There are 3 ways to turn a row about zero (a turn may also mirror it). The second row of each pair is the first, turned, with some noise. The first 21 pairs use one turn. New pairs use 2 turns, one after the other, and a turn may come again.
Known pairs, each followed by its turns in order:
[3.13 -3.00 -3.80 -3.37 -2.57 -1.38]
[0.24 -2.31 -4.73 3.12 -3.39 2.18] -> Tor

[1.00 -2.11 -4.35 1.47 -0.89 1.29]
[0.47 -2.19 -0.73 -1.59 3.89 2.19] -> rege

[0.15 0.98 2.35 -4.67 1.93 -2.80]
[-0.73 -5.91 0.42 -1.31 1.59 0.92] -> Tor

[1.49 -0.27 1.99 2.63 -2.92 3.36]
[-1.01 -0.02 0.52 -1.99 4.59 -3.19] -> sib

[3.66 -4.42 3.89 -4.35 3.75 3.51]
[2.91 3.46 3.02 2.96 -2.73 -7.04] -> sib

[-2.67 -2.38 1.51 -3.36 3.89 1.85]
[0.36 -2.81 4.96 2.94 1.16 1.96] -> Tor

[-1.37 -1.74 2.19 2.40 3.95 3.52]
[1.38 0.62 -2.07 4.94 2.32 -2.78] -> sib

[4.88 2.78 -2.71 -4.17 1.98 2.78]
[2.71 -1.42 -3.57 0.99 4.34 5.06] -> Tor

[0.83 3.28 -0.35 3.16 -2.32 -2.48]
[-2.66 -1.00 -3.01 -3.55 0.69 1.71] -> sib

[4.46 0.69 -3.74 1.51 3.97 -2.93]
[3.93 -0.06 -5.11 -2.07 -3.78 0.47] -> sib

[3.77 1.20 -1.19 4.11 -1.71 -2.69]
[1.64 3.87 1.05 1.68 4.67 0.86] -> rege

[-0.92 2.04 1.02 -0.42 -0.70 2.59]
[-1.27 -2.76 1.17 0.74 1.51 -1.30] -> sib

[-3.71 1.58 4.06 -3.98 3.72 3.61]
[2.61 -2.60 6.55 -0.80 3.33 1.99] -> Tor

[-2.56 -3.97 3.55 -0.06 4.76 -0.90]
[-2.81 -2.46 5.15 2.84 1.34 -2.09] -> Tor

[3.40 4.82 2.31 4.06 -2.15 -3.93]
[2.78 6.62 2.60 3.73 1.44 0.32] -> rege

[-4.55 -2.86 -0.41 -0.62 -0.21 0.14]
[0.26 -1.33 -3.58 -3.15 -1.69 -0.78] -> rege

[4.74 -4.02 -1.11 -0.54 -1.66 -3.94]
[2.20 5.47 -0.05 -4.66 -2.40 0.61] -> sib

[0.90 3.85 4.43 3.16 3.35 2.79]
[-0.14 2.36 7.19 -1.17 -2.01 -2.34] -> rege

[-2.22 -3.44 3.85 -0.20 4.37 1.92]
[-4.03 -0.82 0.80 -3.92 -2.47 -4.06] -> rege

[-1.30 -1.26 3.45 3.81 1.77 -0.26]
[-0.93 3.20 1.38 -3.41 -0.27 -2.74] -> rege

[-3.69 0.50 2.80 -0.73 -2.80 3.42]
[4.37 0.61 3.79 -1.71 -1.86 -1.00] -> Tor

New pairs. What belongs after each?
[4.87 4.37 -0.15 4.69 -3.32 -4.40]
[2.77 2.08 8.68 1.24 0.51 -2.13] -> rege rege

[-4.50 -0.23 -1.13 0.45 -2.21 -2.44]
[1.34 -2.22 -0.02 3.29 3.03 2.37] -> rege rege

[2.70 -3.69 -2.48 -2.48 1.80 2.82]
[0.91 -1.91 -5.22 -0.17 2.48 -3.22] -> sib Tor

[-4.85 2.45 2.81 0.26 0.11 3.66]
[-0.08 1.86 -1.07 -5.44 1.16 -4.34] -> sib rege

[-1.96 3.27 -4.90 0.16 -2.58 1.74]
[5.40 1.09 -1.14 -1.72 1.04 3.33] -> Tor Tor

[-2.96 -0.21 -3.33 0.85 3.82 -0.49]
[-2.41 -2.59 0.71 3.87 2.84 -0.89] -> Tor sib

[-3.40 -2.43 3.09 -4.03 -0.81 2.54]
[2.46 -1.46 -1.67 2.53 0.54 -5.95] -> Tor Tor

[2.33 -2.22 0.13 -0.49 2.81 -3.59]
[-0.55 0.46 -3.70 2.15 -1.38 3.46] -> rege sib

[0.50 -0.65 1.79 4.62 -4.86 3.17]
[-3.74 -3.43 3.17 0.15 3.76 3.04] -> sib Tor

[4.01 0.31 -4.89 -2.41 3.18 4.45]
[1.95 5.60 -0.01 -5.52 -2.42 -2.36] -> sib sib

[3.89 3.78 2.14 3.47 -4.48 3.81]
[2.03 -2.62 -2.11 -4.61 -6.83 -0.27] -> Tor sib

[4.57 -3.78 -4.31 1.23 -3.63 -0.75]
[2.13 -2.68 -2.14 -4.41 3.24 4.70] -> Tor sib

[3.42 -0.94 -4.43 -2.41 -1.07 1.37]
[3.76 1.81 -1.19 3.55 2.72 -1.49] -> rege sib

[-0.64 0.37 4.35 0.88 -4.20 -1.42]
[-1.66 1.60 -3.89 4.36 0.66 0.52] -> Tor rege

[3.40 -0.25 -2.72 -4.43 -1.36 -3.99]
[5.16 0.71 2.21 -0.27 3.60 2.85] -> Tor sib

[3.50 3.45 1.60 -4.37 4.02 -0.28]
[-2.38 1.63 1.63 -0.68 -2.05 -6.90] -> rege Tor

[-4.11 3.81 1.29 -2.05 -3.09 -0.26]
[3.44 2.13 -4.69 -0.48 -2.25 -0.66] -> rege Tor

[1.71 -1.50 -2.11 4.10 -0.23 2.17]
[-0.58 -3.04 1.36 2.63 2.68 -2.03] -> sib rege

[-2.62 -0.08 -2.00 -4.56 -2.58 2.99]
[-2.24 -1.97 -1.50 -3.12 2.01 4.80] -> rege rege

[3.25 -2.98 3.97 -3.21 -2.99 -0.99]
[0.01 5.10 4.03 -2.71 -2.42 1.58] -> rege Tor

[-0.89 -1.92 4.43 2.43 3.00 1.83]
[-3.39 -2.31 1.30 -1.41 2.24 -3.95] -> Tor Tor

[-2.74 -1.53 -1.17 -4.15 -1.44 -0.45]
[-0.26 2.39 -1.11 2.64 -3.82 1.87] -> rege Tor

[4.82 2.43 2.86 -1.96 -4.31 4.30]
[-1.35 -0.89 -7.47 3.48 2.75 1.55] -> Tor Tor

[0.88 -1.40 2.17 -2.21 -1.69 4.03]
[-0.47 -0.79 -1.00 -3.28 -3.35 2.53] -> rege rege

[2.83 -0.85 2.74 2.65 -4.56 4.01]
[-0.08 -0.27 -3.51 -5.68 -3.69 0.33] -> Tor sib

[-1.38 -1.33 3.78 -4.62 2.97 3.08]
[0.60 7.53 -0.25 -0.96 0.72 -1.19] -> sib rege

[3.29 0.93 3.06 3.14 2.57 -2.50]
[-5.62 -2.18 1.86 -0.18 0.43 1.89] -> Tor Tor

[0.23 4.09 -1.66 -3.47 -0.95 -4.14]
[-1.88 4.70 -3.97 0.89 0.20 -2.87] -> rege Tor

[2.18 3.00 4.18 -0.97 -0.16 -2.80]
[-0.49 -0.97 1.65 -2.81 -5.00 1.42] -> sib Tor

[4.38 2.09 1.89 -2.30 1.33 -3.07]
[0.95 -1.61 -1.58 -2.79 -5.38 0.91] -> sib Tor

[-0.92 -2.41 -1.06 0.75 -3.49 3.41]
[-1.74 -1.05 -1.34 -5.08 1.43 -1.27] -> Tor sib

[-2.08 3.66 1.28 -3.57 -0.50 -3.53]
[-2.19 0.67 3.62 1.14 4.78 1.48] -> sib sib

[-4.01 -1.62 -2.77 -2.96 4.13 1.84]
[-1.87 1.52 4.11 -5.03 -3.02 0.95] -> Tor rege

[1.32 -2.71 -2.02 -0.61 -2.68 2.84]
[0.73 -1.25 -2.10 -4.31 2.46 -0.44] -> Tor sib

